Every row belongs to one group in each of 4 separate groupings. Each group adds its own fixed numbers to the row, and there is some noise. The rows also spread widely along 14 directions, which tell nothing about the answers.
In the rows, zero is written as 128.
Known rows, each followed by its group in each grouping:
[ 97 123 131 146 137 140 144 129 129 141 132 169 166 151 146 163  44 120
  79 158 113 105  96 128 155 129 130  86 161 121 157 167 125 137  65 142
  77 234 132 108 107 157 162 138 121 111 159 108]  moge Z_870 (0) Z_101
[ 84 107  55 104 122 140 124 159 167 163  94 148 100 158 115 148  88 152
  80 143 113 131  98  46 135 158 140 109 169 147 135 151 148 131  79 138
 123 140 102 116 127 170 163 177 109 158 127 149]  zuda Z_352 (2) Z_451
[116 140 161 131 122 161  79  88 139 153 132 154 100 105 113  52 177 130
 123 163 167 106 116 188 147  99 111 112 131 138 128 158 199 115 102 118
 112  89 110 106 161 160 129 135 165  68 158 138]  sil Z_255 (2) Z_598
[109 142 168 148 111 127 131  81 100 113 150  62  97 169 127  58 126 123
 122 108 150 114 102 193 142 157 151 122 167 101 166 139 144 111  92 135
 142 119 118  84 152 115 139 121 155 134  71 109]  sil Z_255 (1) Z_451
[115 144 100 124 126 129 159 154 117 138  86 111 157 136 115 181 123 134
  96 124 134  70 159 128  99 184 143 123 130  67 167 101  81  78 148 119
 113 180 103 153  79 123  86  98 116 135  68 130]  moge Z_870 (0) Z_101
[114 126 169 113 144 155 134 125  92 132 166 145 104 103 124 129 111 108
 156 166 129 121 130 158 143  92 128 101 129 134 100 212 140  96  93 162
  98 185 137 135 110 161 127 138 174  96 208 157]  gazip Z_352 (1) Z_598
[113 110 173 133 143 158 111  75  79 127 126 126  80  94 153  37 171 107
 138 139 157  91 145 144 136 113 141 112 119 103 117  98 117 100 118  92
 127  80 118  89 107 135 116 152 204 106 118 123]  zuda Z_255 (1) Z_101
[116 125 147  99 125 124 144 171  93 148 112 157 158  77 100 133 209 131
 136 174 105  87 159 120 130  91 106  96 113 120 105 154 131 136 106 171
  96 142  81 154 110 185 105 109 167 124 189 140]  gazip Z_352 (0) Z_451
[157 135 137 101 121 201 116  69 122 112 158 110  45 149 201 136  91 100
 138 127 144 120 158  78 111 119 128 157 138 156  85 130 133  89 160 124
 141 124 116 109  92 125  90 131 226  83 213 146]  moge Z_255 (1) Z_451
[162 144 112 107 133 167 118 137 129  93 139  86 138 109 167 123 111  65
 128 149 129 131 155  59  92 160  92 142 115  80  91  66 105 121 167  80
 188 115  97 119  93 139 111 120 127 137 174 121]  gazip Z_255 (0) Z_598
[134 123 154 118 144 137 109 108  92  90 146 100 100  98 126  93 188 143
 166 130 177 119 134 138 117 185 127 164 117 144 122  92  88 129 129  95
 157  83 123 105 120 156  96 151 161 153  81 136]  gazip Z_352 (0) Z_451
[146 144 161  77 119 154 138 132 149 106 117 100 117 102 155 138 151  98
 117 124  92  99 132 100 116 137 132 130 163 111 103 141 121 120 150 138
  99 127 109 100 123 150  74  82 188  97 194 107]  gazip Z_870 (1) Z_101
[118 116  72 111 145 156 111 170 121 161  66 179 155  56 120 131 181 123
 114 155 150  73 170  84 114 152 107 118  86  91 113  63  85  98 150  61
 114 101  92 142  82 164  79 149 131 127 113 146]  gazip Z_352 (1) Z_101
[110 145 110 135 129 114 160 185 103 147 147 130 179 108 131 128 154 144
 115 164 128 132 104 142 167 114  82  71 119 136 145 164 143 134  64 161
 112 177  75 131 125 150 176 137  98 166 136 117]  sil Z_352 (1) Z_451
[ 75 121 179 130 121 106 123 142 120 135 109 154 119 123  31  83 148 103
 143 171 101 133 135 164 117 135 140 112 159 113 126 175 181 152  94 166
 154 102 117 143 157 181 138 132 121 153 163 139]  gazip Z_352 (1) Z_101
[ 84  76 158 113 179 146 100  95 112 131 163 144  91 122 125 152  97 129
  75 169 119 105 147  61 121 158 174 143 153 165  98  98 109 156  94 114
 123 165 133  89  87 187 135 150 173 104 149 133]  sil Z_870 (1) Z_101
[100 110 139 192 145 109 161 108  77 118  74 226 146 130 124  86 132 119
 142 130 142  93 164 163 147 169 123 102 135 121 167  98  91 145 110 127
 155 114  84 107  89 142 113 164 151 188  93  91]  gazip Z_255 (1) Z_598
[ 91 127 151 100 134 142 122 126 140 140 156  92 101 147  76 164  83 131
 102 152 125 110 119 146 100 165 174 131 170 111 126 194 147  87 101 158
 110 203 150 142 130 166 124 109 121  87 139 172]  gazip Z_870 (2) Z_598
[109 144 128  85 111 121 139 206 144 126  69 117 174  79  51 146 145 103
 131 138  98  95 115 167 122 166 136 104 139  40 143 178 102  97 122 136
  84 154 138 154 138 164  99 103  93 141 110 142]  gazip Z_870 (0) Z_598
[ 88 124 113  99 138 129 153 147 123 158 106 142  93 140 102 143  97 112
 114 132 116  94 160 107 116 133 169  96 142  91 146 174 130  75 129 156
 129 171 107 152  97 137 132 128 133 134 130 155]  gazip Z_352 (0) Z_451
[ 94 126 114 109 158 129 119 172 128 137 156  78 178  87 114 119 102 110
  77 163 139 125  82 116 140 181 129  99 133  64 143  98 101 115  87  76
 128 185 129 104 134 160 175 143  51 122  79 121]  gazip Z_870 (1) Z_598
[108 111  98 156 154 146 142 118 125 128 103 193 143 143 159 148  50 100
  93 140 124 104 149  84 128 173 127 114 146 112 143  92  97 131 120 106
 148 174 100 105  76 147 126 156 126 147 145 109]  gazip Z_870 (1) Z_598
[108 124 140  69 148 148 119 148 168 109 124 114  79 100  81 191 104 138
 127 130 124 126 123 130 112 194 174 155 157 151 114 198 112  85 139 140
  91 162 163 136 114 160 100 126 128 125 123 163]  sil Z_870 (2) Z_101
[134 127 142 139 117 125 161 121  68  89 121  99  96 142 104 148 161 124
 169 142 129 126 186 120  80 181 128 164 117 126 109 107  93 112 158 164
 195 109  82 158  66 133  78 122 168 191 121 154]  moge Z_352 (2) Z_598
[128 142  78  92 109 148 121 174 141 157 133  90 160 122 131 175 151 144
  77 155 111  98 115  75 122 115 106 110 133 116 111 139 135 124  91 143
  92 173  93 137 118 171 121 101 142 103 156 146]  sil Z_352 (0) Z_598
[100 130  70 118 128 120 132 174 167 161  91 169 167 124 137 142 137 161
  68 149 126 119  80  76 159 145 106  89 148 152 165 129 137 156  75 119
 102 141  85 107 136 164 162 160 105 148 111 101]  moge Z_352 (0) Z_101
[156 173 139 118 134 180 122 126 134 127 113 155 142  60 152 118 144  90
 161 137 170  90 158 191 119 132  84 118  93  81 130 137 125  51 180  79
 104 135 119 142 106 114  71 107 135  81 163 138]  gazip Z_870 (1) Z_101
[ 95 131  92 176 137 151 119  81 142 152 133 175  99 196 140  99  35 102
  93 142 156 134 145 109 116 157 123 111 161 131 156 113 183 121 112 113
 203 140  90 114 120 128 166 161 109 130 146 127]  gazip Z_255 (1) Z_598
[117 119  91  75 123 152 151 129 116 140 151  62  50 150 173 149 139 141
 101 125 116 128 125  29 119 120 162 119 142 157 105 150 112  91 110 157
 134 134  90 111  93 130 131 141 202 134 131 148]  moge Z_352 (1) Z_101
[110 148 126 135 145 140 124 177 113 124 143 116 172  88  71 141  83 106
 146 161 162 137 123 199 131 183 103 113 102  76 143 149 118  73 118  92
 130 189 148 161 120 135 151 141  33 149  92 156]  sil Z_255 (1) Z_451
[107 129  60  78 113 136 108 165 169 154  87  98  93 121  75 167 164 179
 100 121 158 110 116  98 103 209 155 151 138 134 139 128 120  78 132 112
 125 105 117 150 134 154 102 145 107 128  43 172]  moge Z_255 (2) Z_598
[131 152 143  59  86 141 113 195 135 135 165  23 143 102  82 128 178 105
 122 190  88 155  87  89 113  98 100 114 135  98  80 172 178 139  90 167
 128 129 109 149 168 180 155  99 120 119 204 159]  moge Z_352 (0) Z_451

New rows, each followed by its group in each grouping:
[142 119 131 131 128 186  65 111 107 109 138 117 130 100  72 180 132 137
 150 168 177  97 170 157  71 194 114 204  99 126  74  92 100 103 139  78
 122 135 165 165  94 185  45 123 143  89 139 201]  sil Z_255 (2) Z_598
[111 114  75 115 165 142 134 132 144 146 105 206  97 107 182 129 125 152
 111 122 162 113 129  71 163 158 123 106 131 182 147 117 108 118 123 101
 126 119  82  92 101 146 138 188 146 149 118 111]  gazip Z_352 (1) Z_451
[126 126 115 132 138 166 101 125 141 114 155 139 147 134 151 142  48 109
 104 152 138 138  83 116 157 143 108 121 145 139 121 157 123 143  69 102
 105 185 154  94 124 168 159 157 123 118 164 124]  sil Z_255 (0) Z_598
[131 129 154 106 140 165  93 125 163 112 155 146 121 107 125 131 101  90
 123 188 114 156 119  85 117 135  95 136 152 152  78 147 176 166 119 133
 152 131 116 115 136 188 142 137 128 110 252 137]  gazip Z_870 (2) Z_598
[108 100 117  57 147 146 121 151 160 129  97 132  79  95 119 167 137 138
 106 123 114  95 131  62 122 181 180 141 156 142 109 147  89 106 140 129
  92 131 129 108 108 175  93 139 160 121 125 148]  gazip Z_870 (2) Z_451
[115 124 209 123 165 122 128  60  98 118 160 133  60 122 127  91 183 125
 135 138 163  96 201 141  98 168 161 146 152 155 131  85 155 114 180 137
 188  97  79 111 110 134  98 104 188 102 138 111]  gazip Z_255 (1) Z_451
[128 144  92 128 105 156 125 126 163 143  82 183 128 132 151 144 130 162
 123 110 142 104 106 139 152 150  98 122 163 166 151 155 143 127  97 136
  77 126 108 102 147 153  97 142 163 121 142 121]  zuda Z_870 (1) Z_451
[149 129 147  36 127 162 124 162 132  96 134  35  83  57 136 142 183  99
 137 135  98 129 126  60 107 153 146 151 124 107  69 128  80  96 163 119
 116  98 128 116 108 147  87 114 180 127 152 141]  moge Z_870 (1) Z_101
[ 69  81 157 156 185 147  93  89  79 150 175 174 100 126  87 114  79 122
 121 205 170 118 161 128 112 150 151 125 112 140 112 117 138 122  89 110
 168 180 133 138  88 179 172 184 106 115 140 184]  gazip Z_870 (2) Z_451
[115 115 135 113 147 113 162 145 122 126  91 182 151 100 149 162 179 168
 102 127 120  72 123 115 157 159 137 108 158 159 147 143  84 144 103 155
  67 160  88  96 102 171  85 122 178 134 128  93]  gazip Z_352 (2) Z_598
[144 150  45  94 104 163 123 157 150 123 113  54 115 121 160 151 145 161
 113  88 158 114  91  98 127 187 120 148 127 126 136 120  78  80 114  83
  99 115 124 104 120 125  90 139 140 144  48 145]  sil Z_352 (1) Z_101
[138 168  42 114 114 152 142 167 185 173  61 205 150 121 152 191 137 156
  92 115 140  83 150 115 138 140  85 103 136 146 160 147 155  86 147 135
  86 148  62 145 109 133  81 110 138 111 150 124]  sil Z_352 (1) Z_598
[121 135 102 105 123 120 172 173 132 124 112 109 141 144 139 190 109 123
  95 134  88 122 149  55 111 167 122 113 164 115 128 117 118 125 132 165
 139 174  71 134  92 141 122 107 125 170 159 110]  zuda Z_352 (1) Z_451
[103 129 179 136 108 127  96  96 158 115 139 124 118 163  95  85 124 112
 101 158 101 144  97 115 116 147 126 142 204 152 121 128 205 207  83 148
 160  90 108  83 184 186 136 116 152 118 201  97]  gazip Z_352 (1) Z_101
[ 89 105 100 159 128 159 104 117 114 128 119 145 125 165  77 156  16 110
 119 156 142 136 117 133 111 194 139 149 138 103 129 127 106 117  85 102
 146 176 165 139 107 163 136 177  98 146 111 170]  moge Z_870 (1) Z_598
[126 104 128  82 143 165 126 119 108 110 151  97  63 116 164 139 108 108
 124 143 115 129 127  52 128 127 157 132 129 140  91 145  88 110 119 134
 130 144 126 104  83 152 132 157 196 128 154 150]  moge Z_870 (0) Z_598
[106 105 111 101 168 145  99 138 144 154 113 151 150  78 144 133 142 134
  64 151 143  80 125  67 135 173 137 126 143 112 128  54  97 137 122  63
 106 137 107  84 112 180 113 143 133  91 118 105]  gazip Z_352 (1) Z_598
[117 113 134  88 160 178  91 148 131 113 150 152  89  69 105 125  79  78
 170 178 137 158 133 104 123 135 120 131 101 126  77 177 125 104 128 103
 141 142 159 142 108 173 151 183 112 133 200 183]  gazip Z_870 (0) Z_451
[ 93 119 115 101 135 141 120 154 170 137 105 139 121 142  90 180  41 117
  85 138 109 124 101  98 131 187 156 132 180 114 144 149 134 121 115 122
 109 179 144 119 132 164 134 143  96 126 142 128]  moge Z_352 (1) Z_451
[ 86 131 133 123 127  92 128 155 138 140 151  67 143 155  61 129 151 144
  72 168 121 134 130 109  96 192 137 127 163 116 143  99 176 152 105 151
 186 139  75 138 145 160 170 104  63 154  94 129]  sil Z_255 (2) Z_451
[104 114 102  98 126 142 102 159 160 128  97 154  90 117  62 162 112 135
 136 134 128 138 138 110 114 194 142 154 145 157 113 152 135 121 125 124
 137 107 136 144 129 173 112 156 114 160 126 164]  sil Z_255 (1) Z_451
[115 141  98  93 152 140  98 168 190 140 112 163 135  76  95 150 136 147
 117 156 165 132 112 123 126 196 105 131 131 151 136 136 152 111 138  94
 127 126 116 136 148 170 137 152  58 124 122 149]  gazip Z_870 (2) Z_451
[148 167 141 143 104 148 116 106 126 100 161  84 136 152 136 118 127 135
 142 127 164 131 108 177 125 157  93 144 143 140 142 141 151 125 106 126
 138 137 120 114 147 136 119 110 134 124 131 126]  sil Z_255 (0) Z_451
[108 148  79 121 136 126 160 155 144 143 161 114 114 164 139 180  97 152
  98 136 133 150 125  92 124 152 117 104 149 172 144 172 157 103  99 166
 149 186  82 143 106 128 166 130 104 159 129 136]  sil Z_352 (1) Z_101
[ 80 105 171 168 160 108 105 118 126 144 137 231 160 120  76 131 130 146
  96 196 128 124 134 146 150 142 107 118 161 188 133 129 182 205  65 152
 130 149  97 112 137 205 154 149 128 127 184 104]  sil Z_352 (1) Z_598
[127 165 199 125 158 135 117 117 111  95 211  72 112  96 104 103 132 107
 166 167 172 167 128 201 115 156 102 139 120 136 124 156 171  93 138 122
 177 147 128 134 134 123 156 115  92 128 145 136]  sil Z_352 (1) Z_101
[131 152  60 112 114 134 153 147 162 144  80 156 116 138 136 197 169 202
 116 100 159  95 138 119 117 189 114 135 151 177 158 147 120  86 132 153
 100 137  81 144 109 139  70 121 149 139  88 142]  zuda Z_352 (2) Z_598
[150 166 168  92 145 155  91 111 177 107 138 140 112  91 106 180 142 145
 142 139 180 118 144 175 104 205 113 181 142 165 135 129 151 100 184 105
 120 134 138 136 143 152  72  99 123  80 151 137]  moge Z_870 (0) Z_451
[105  92 135  86 152 145  99 141 106 113 181  67 100  96 128 105 136 118
 114 170 125 153  96  51 129 157 142 134 132 143  77 106 102 155  78 108
 151 122 129  88 127 187 168 171 137 144 134 146]  gazip Z_870 (1) Z_451
[122 116 103 111 121 180  81 136 136 162  85 190 124  77 102 140 156 126
 125 170 142  95 149 107 123 119 102 139 107 131  90 116 135 116 124  95
  95  98 119 141 114 186  79 154 174  85 186 168]  moge Z_352 (1) Z_598
[131 122 134  87 128 143  99 165 146 103 112 128 145  91  57 232 149 154
 138 156 124 109 157 102  74 208 125 187 144 154  83 124  98 135 134 120
  98 148 161 169 108 202  52 104 131 117 155 167]  zuda Z_255 (0) Z_101
[106 132 102 159 124 127 129 159 117 129  73 170 179 100  93 100 143 128
 140 137 149 105 115 170 138 179 100 115 122  93 157 114  99 129  98  89
 117 112 120 125 128 155 106 159  98 171  78 122]  gazip Z_352 (1) Z_101
[140 156 153  89  86 164 109 158 122 101 134  70  96  86  56 103 175 114
 214 152 143 153 107 194 103 131 108 148 110 112  82 230 147  79 118 144
 118  89 163 171 156 159  91 130 138 137 161 203]  gazip Z_352 (2) Z_101
[ 89 123 151 128 163 105 135 167 115 153 154 144 192 103  95 157 124 125
  77 186 127 105 137 121 130 161 117  92 143 107 140 105 140 143  97 127
 127 205  97 136 121 176 159 113  68 116 144 109]  gazip Z_255 (1) Z_451
[110 153  73 171  95 132 165 136  95 146 112 126 129 175 114 118 105 121
 137 142 142 139 146 145 113 141  96  98 117 102 159 143 149  90 103 160
 185 142  70 166 104 109 148 144 109 179 105 155]  moge Z_870 (1) Z_598
[135 119 143 109 128 152 106 111 125 113 111 150 112  89 151  86 197 123
 135 145 129 103 131  93 129 126 115 132 132 151 104 107 115 161 115 113
 119  68 100  88 123 175  94 140 205 121 163 115]  gazip Z_870 (0) Z_101
[ 88 104 144  97 165 150 106 112 146 147 101 175  56 104  79 139 107 120
 118 155 143 108 165 118 107 172 180 141 136 127 125 143 135  82 166 120
 143 125 128 140  98 154 115 155 137 110 128 167]  moge Z_870 (2) Z_598
[141 151 135 101 131 146 105 147 153 127 106 162 124  69  97 143 189 138
 154 154 161 123 154 147 117 176  88 150 113 157 119 117 149 114 167 112
 135  88  97 147 135 156  87 128 125 122 149 142]  moge Z_870 (1) Z_451
[118 130 143 146 132 139 104 121 123 122 138 125 181 111 130 112 134 142
  96 168 151 115  70 148 158 158 100 124 145 122 141 108 122 160  67  98
  99 150 123  83 144 173 139 147 119 113 120 105]  moge Z_352 (2) Z_598
[102 142  69 114 132 132 106 163 173 157 123 164 122 124  80 171 125 171
 115 158 165 151 113 119 120 176 101 127 129 179 146 162 170 114 103 133
 148 140 106 160 140 166 156 162  74 140 110 170]  moge Z_870 (0) Z_598
[153 167 102 112  96 198  84 133 167 131 153 100 123 124 118 147 108 109
 139 165 154 145 121 136  98 121  72 148 116 135  86 175 191  89 124 113
 129 133 132 160 137 149 113 118 114  87 211 184]  sil Z_255 (2) Z_101
[ 89 126 143 167 124 127  96  95 105 146 155 104 125 148  92  30 151 114
 106 172 157 134 114 149 117 145 114 113 140 103 142  84 183 154  77 109
 202  84  90 102 165 156 170 150 113 129 103 130]  gazip Z_870 (1) Z_598
[ 79  91 156 127 173 132 127 133 113 118 120 186 101  99 102  90  72  71
 130 169 111 143 141  95 137 146 152 101 137 115 112 139 121 136 112 111
 165 132 130 113  98 161 173 184 113 165 164 122]  gazip Z_255 (1) Z_101
[112 128  87 139 142 160  94 121 129 112 153 115  97 128 114  94  65 111
 156 139 185 176  92 133 126 192 114 144 121 129 130 130 120 103  99  69
 185 112 150 113 137 144 161 204  80 168  87 164]  gazip Z_352 (1) Z_598
[134 134 173  85 174 109 186 127 101  86 144  90  94  95 186 137 167 117
 118 117 126 108 161  86 126 171 162 115 135 128 143 100  71  93 179 135
 153 145  81 100  64 104 122 108 167 156  98  77]  moge Z_255 (0) Z_101
[111 111 168 136 179 147 123 106 106 132  97 251 107  61 125 125 126 113
 152 159 156  98 173 169 155 139 125 115 109 149 133 139 112 102 152 113
 111 136 119 124  81 151 104 167 163 114 159 125]  moge Z_870 (1) Z_598
[120 101 153  94 153 146  78 144 102 113 117 126 148  44  73 132 185 139
 139 156 164  82 125 151 119 193 143 158 107 102 106  99  58 116 115  61
  85 121 173 124 117 198  73 144 136  99  78 156]  gazip Z_255 (0) Z_598
[108 160 123 120 132 109 157 140 116 153 173  63 128 132 133  99 198 159
 101 158 157 120 122 131 114 130 115  91 132 129 152 135 174  96 105 154
 164 144  56 136 134 124 163 104 103 128  99 132]  gazip Z_352 (2) Z_101
[106 121 109 100 161 134 110 147 175 135  78 174 114  90 108 143 134 131
  90 138 136 103 143  91 128 195 145 135 145 131 140  98 120 122 161  98
 132 107  99 107 110 162 108 142 115 138 110 115]  sil Z_352 (2) Z_598
[124 124 119 141 182 135 142 125 122 110 124 180 128 108 171 145  90 107
 121 144 151 135 171  77 126 192  99 129 128 141 136  55 106 126 167  91
 185 140  77 109  71 130 135 159 106 173 141  95]  zuda Z_352 (1) Z_451
[170 173 164  63 116 137 141 142 161  89 140  64 121 106 139 174 178 120
 131 117 119 109 145 116  90 174 122 156 162 125 112 140 131 106 181 149
 128 130 105 129 131 142  61  50 166  96 174 112]  gazip Z_255 (0) Z_598
[163 137 135  82 139 173 118 149  84  98 150  69 120  60 136 160 162  95
 162 165 142 117 167  99  91 148 109 156  74  91  70 105  70  76 168 101
 137 137 126 156  68 147  81 115 161 117 153 174]  moge Z_870 (0) Z_598
[156 178 124 150 115 122 131 127 150 108 126 115 172 144 154 113 163 124
 108 138 149 124 144 127 113 174  65 137 147 126 160  58 170 160 152 120
 186 102  43 110 136 128 120  88 109 156 140  78]  sil Z_352 (0) Z_451
[103 156 135 103 172  93 171 181 147 149 134 174 157  74 132 143 168 159
 111 139 159 115 120 167 169 160 112  66 136 150 184 171 148  90 125 143
 108 182  78 128 133 128 164 125  68 134 102  91]  gazip Z_255 (1) Z_451
[125 156  94 128  82 128 157 147  95 158 113  92 128 131 114 117 219 168
 134 131 151  99 144 158 117 130 102 108 110 118 150 138 139  84 111 165
 131 112  62 158 127 123 104 111 155 140  83 157]  moge Z_870 (1) Z_451
[145 145 152 144  80 184 110  90  99 118 141 120 110 150 122  99 114  93
 172 147 134 119 130 174 114  96  98 136 135 116  93 185 158 115  93 149
 121 124 136 136 137 154  86 120 200  93 215 165]  gazip Z_255 (1) Z_598
[ 92  82 190 115 167 146  97 125  98 123 138 161 146  89 102 114  84  89
 105 190 116 107 113 120 153 134 153 116 133  98 109 119 101 157  86  96
  94 176 162  98 109 194 152 161 135 104 167 120]  moge Z_255 (0) Z_451
[ 86 128 159 129 120 133 109 102 109 145 155  85  99 137  81  64 153 124
 118 155 145 118 114 164 115 137 148 116 147 105 136 145 166 114  80 131
 147 116 121 118 160 151 145 130 139 106 103 151]  gazip Z_870 (1) Z_101
[108 129 105 134 151 156  82 123 123 156 146 153 121  88 107  88 163 151
 138 173 206 124 121 150 131 151  97 125  93 147 127 115 151 104 105  76
 145 107 113 130 137 162 145 181  96 115 107 170]  gazip Z_352 (2) Z_451
[129 149 154 147 122 113 186 126  90 101  90 119 151 137 129 122 152 116
 140 111 125  75 168 173 112 185 134 117 141  70 169 112  91  97 160 154
 144 146  78 130  89 112  79  90 139 173  88 107]  gazip Z_870 (2) Z_451
[109 128 160 170 135 134 108  99  82 141 146 156 168 125  82 144 155 160
 127 164 177  79 157 204 108 170 114 142 130 132 137 108 130 124  92 116
 115 170 128 144 122 174  84 113 139  81 115 148]  gazip Z_255 (1) Z_598
[122 151 130 155 110 138 138 104 126 138 120 140 144 150 151  93 165 147
 111 137 150  94 117 154 131 130 100 109 152 134 155 128 159 135  98 136
 124 120  79 105 136 141 110 115 156 116 137 110]  gazip Z_352 (2) Z_101
[123 117 107  62 166 139 126 167 120 144 155 101 108  64 131 175 210 160
 108 169 147 106 159  48 103 151 132 132 103 159  82 113 103  96 142 129
 131 141  82 145  85 174 107 125 147 109 138 164]  gazip Z_352 (2) Z_598
[130 139 108 105  98 135 144 164 180 121  51 166 159 126 125 151 121 105
  97 112  78  97 120  94 130 169 118 117 185 105 136 133 126 153 133 139
 101 113  93 106 136 163  80 105 149 141 174  87]  gazip Z_255 (1) Z_598
[120 131 135 137 107 170  92  82 161 108 138 121  93 169 136 101  62 114
 115 132 137 153  68 131 142 161 125 149 183 152 132 146 162 152  83 118
 136 114 146  73 168 157 139 161 156 115 158 121]  moge Z_870 (1) Z_598
[128 174 124 141 100 137 123 144 163 105 112 101 157 147 107  80  85  88
 141 127 143 148  82 180 132 173  93 118 157  68 169 146 163 122 119 107
 162 117 121 111 174 130 145 130  66 163 122 111]  gazip Z_352 (0) Z_451
[156 171 123 104 137 174 111 141 162 103 147 131 128  80 154 123 103  86
 159 144 159 156 113 143 128 151  73 127 119 124 113 157 148  92 151  97
 143 128 123 123 136 135 122 138 106 115 188 134]  gazip Z_870 (1) Z_598
[103 134 162 141 171 147 114  84 145 111 156 150  81 134 124 101  59  92
 126 164 163 159 138 135 114 178 134 133 141 140 143 127 168 105 156 106
 200 136 117 116 112 121 174 161  89 138 144 127]  moge Z_870 (2) Z_101
[105 139 149 128 174 116 133 147 129 158 121 178 187  90 127 144 140 123
  74 178 140  79 165 125 130 140 105  91 133  97 157  78 152 124 143 115
 122 187  74 131 101 151 140 103  91 100 155  93]  zuda Z_352 (0) Z_451
[150 154 125 131 101 132 160 145 140  99  78 177 165 138 139 176 132 137
 147 108 113  93 136 142 131 164  98 133 162 142 147 155 108 143 129 161
  93 150  98 126 115 155  60 102 164 155 170 104]  gazip Z_352 (0) Z_451
[120 148 100 126  98 112 195 165 128 118  38 162 109 131 112 133 164 141
 159  99 114 110 138 150 136 160 130 103 140 123 170 184 106  90 143 178
 120  99  79 148  99 110  90 136 147 208  87 121]  moge Z_352 (2) Z_101
[116 131 106  99 156 132 149 182 132 111 162  80 164  95 147 143  97 115
 101 154 131 142  81  90 141 178 120  97 129 104 131 136  88 109  98  97
 127 193 125 112 109 142 177 148  57 157 104 117]  gazip Z_255 (2) Z_101
[ 94 148 104 111 156 102 173 201 122 168 107 162 165  66 101 137 178 148
 111 168 147 114 129 160 155 138 107  52  94 103 171 169 132  65 122 151
 121 179  67 166 101 125 173 141  55 154  82 133]  moge Z_870 (2) Z_598
[134 146 161  98 120 156 106 128 118 141 140 119 134  80  95 165 210 180
 139 158 170  82 128 194 120 145 117 149 116 151 118 161 131  90 119 139
  59 154 132 152 135 172  68 101 161  62 133 172]  moge Z_870 (2) Z_451
[116 126 104 118 112 173  95 143 113 157  93 138 146  97  86 147 132 124
 124 160 156  72 145 152 104 137 124 130  96  75 119 125 103  73 120  83
  84 150 151 167 102 160  81 130 135  83 115 181]  moge Z_255 (0) Z_101
[ 94 140  74 127  86 122 145 167 110 171  78 135 118 143  53 125 177 152
 144 134 138  95 153 160 102 135 131 104 122  97 154 180 145  79 100 169
 134 120  93 186 126 149 101 128 130 152  83 190]  gazip Z_352 (0) Z_598
[102 115  74 178 139 127 137 131 110 158 102 181 184 155 125 162 118 154
  77 162 152  77 160  97 107 185 104 123 129 117 151  54 108 144 100 110
 152 169  70 137  83 166 111 138 103 144 100 130]  gazip Z_352 (2) Z_598
[ 91 117 104  82 151 132 121 152 177 170 107 176 110 107 124 171 130 167
  69 141 127 105 107  88 155 155 151 107 163 173 148 151 144 122 104 136
  79 161 104 108 135 171 140 149 131  98 130 122]  moge Z_870 (1) Z_451
[ 77  95 138  84 159 125 118 145 123 156 117 137 103  93  85 140 134 138
  95 147 123  88 120 107 137 153 183 114 153 117 127 155 104 107  95 127
  84 160 138 114 117 182 119 145 151 100 109 146]  gazip Z_352 (1) Z_598
